There are 4 ways to turn a row about zero (a turn may also mirror it). The second row of each pair is the first, turned, with some noise. The first 28 pairs use one turn. New pairs use 2 turns, one after the other, and a turn may come again.
In the rows, 128 means zero.
Some pairs, each with its turns in order after it:
[159  95 125  83 107 165]
[159 137 165 107 123  73]
(0)

[173 153  82 155  76 172]
[150 156 199 140 107 188]
(3)

[ 79 104 177 164 131  81]
[ 89 110 108 198 168 110]
(1)

[ 99 163 100 175 125 173]
[154 147  71  84 147 149]
(2)

[121  96 147 160 104 103]
[131 128  98 119  76 132]
(3)

[ 94 121  87 178 130 112]
[ 97 102  89 103  94 157]
(0)

[167 133  78 174 149  91]
[ 59 135  78 123 120 108]
(0)

[102 163  82 118 121 174]
[110 141 102  71 155 161]
(2)

[ 92 132 172 132 136 171]
[141  89 110  82 152 149]
(3)

[126  91  83  94  78 155]
[132 116 208  96 116 110]
(1)

[146 158 158 109 150 112]
[131 151 128 162 167 130]
(0)

[106  92 106 138 113 176]
[124 143 101 130 111 189]
(2)

[150 152 165 140  80 101]
[190 151 107 137 106 136]
(3)

[168 177 112 109 165 165]
[126 137 156 159 197 157]
(3)

[120 178 123 146 132 175]
[164 158  96 102 123  94]
(1)

[166  76  91  99 139 114]
[103  94 166  93 124 177]
(1)

[174 176 147  88 119  77]
[121 126 121 200 175  90]
(0)

[101 144 149 164 138 148]
[126 140  93 135 146  91]
(1)

[ 76 112 174  94 149  76]
[107 167 162 191 165  97]
(2)

[105 170  98 126 138 123]
[115 151 117  88 150 111]
(2)

[160 120 151 136 122 151]
[154  94 133 133 119 143]
(2)

[175  78 167 176  98 126]
[ 52 106 119 138  77 107]
(1)

[118 152 113 149  83 161]
[124 107  72 108 140 147]
(2)

[130 170 122  91  91 155]
[180 128 123 167 109 103]
(0)

[167 134 163 147 102  97]
[105 121 111 165  77 136]
(1)

[176  81 165 120 179  88]
[ 85 167  52 152 136 126]
(3)

[ 93  97 171  95 124 166]
[180 127 181 104 136 151]
(0)

[ 79 143 117  95 170 130]
[110  87 136 120 169  85]
(3)

New pairs, each followed by its turns in order:
[161 169 156 156 103  95]
[ 91 165 114 143  85  94]
(3) (0)

[114  79  88 155 174 154]
[202 104 112 135 152  94]
(0) (0)

[178 102  94 144 171 157]
[119 174 168 132  72 120]
(2) (1)

[173 118 140 139 100  91]
[ 98  85 153 156 118 115]
(2) (1)

[ 91 132  77 108 146 140]
[110 136 131 100 188 134]
(2) (2)

[140  99 150 134 142  76]
[134 114 172 155  92 111]
(3) (3)

[135 160  89  84 105 128]
[171  93 131 102 157 149]
(2) (0)

[ 91 117 114 157 115 139]
[105 114 128 166 121 152]
(3) (2)

[166 172 161 137  81 166]
[ 85 131 139 191  86 150]
(0) (0)

[107 109 143  87 168 148]
[151 171  96 114 159 141]
(1) (1)

[ 78 166 100 134  90  81]
[ 99 114 136  60  79 109]
(0) (0)

[123  86 160 180 134 121]
[152  92  93 102  90 109]
(2) (2)

[ 77 172 135  95  83 152]
[159  73 118 125  67 143]
(0) (2)

[ 84 109 125 112  80 145]
[150 113 114  95 170  88]
(2) (1)

[ 99 122  89 141 180 154]
[122 153 184 124 165 107]
(0) (3)

[110 102  92 155 168 105]
[ 98 121 167  98 149  88]
(0) (3)

[166 115 112 125 128 166]
[141 174 112 121 143 110]
(3) (1)

[129  96 169  90 105 145]
[177  83 108 119 138 125]
(1) (3)

[ 90 126 173 167 141 108]
[114 100 123  83 106  83]
(3) (0)

[154  86 144  90  77 146]
[128 120 166  80  80 161]
(2) (0)

[101 174  94 115 160 164]
[113 132 185  94 173 141]
(2) (2)

[101 118 171 112  84  90]
[ 84 138 140 146  99 184]
(1) (0)

[ 81 126 120 128 102  89]
[108 121  79 148 104 157]
(1) (3)

[141 124 150 126 149 174]
[134 148 151 108 145 165]
(3) (2)

[130 113  84 142 144 154]
[ 99  97 123 106 152 151]
(2) (2)

[137 165 156 118  77 145]
[125  86  91 124 133  85]
(1) (2)

[135 171 143 136 104 170]
[139 121 105 132  75  98]
(0) (1)

[124 149  97  87 147  99]
[132 106  86 166 114 114]
(3) (3)

[ 86 124  82 128 140  94]
[ 99  98 140 183 139 119]
(3) (1)

[116 133 103 126 133  78]
[158 113 124 145 117  89]
(2) (3)

[111 105  87  99 133 162]
[122 166 135 168 165 137]
(3) (1)

[155 116  87  76  92  99]
[ 70  84 130 110 167 116]
(0) (0)

[165  81 155 135 173 103]
[117 179 101 124 152 182]
(1) (2)

[ 94 117  79 148 159  84]
[140 115 177  83 177 133]
(0) (1)

[103 129 144 120 153  88]
[117 116  93  94 142 112]
(1) (1)

[112 141 127 105  81 122]
[ 94 138 154 167 123 136]
(1) (0)

[177 129 132 156 130 174]
[141 109 115 195 121 143]
(0) (0)

[101 129 136 126 164 170]
[143 152 154 130 173 144]
(0) (3)

[166 169 141  99 108 116]
[ 85 119 151 146 164 154]
(2) (1)

[ 86 119 103  90 137 126]
[115 121 170 121  91 149]
(0) (2)

[ 93 177  79 146 137 166]
[110 102 190 104  92  93]
(1) (2)

[160 166 121 132 108  99]
[140 160  89 132 107 104]
(0) (2)

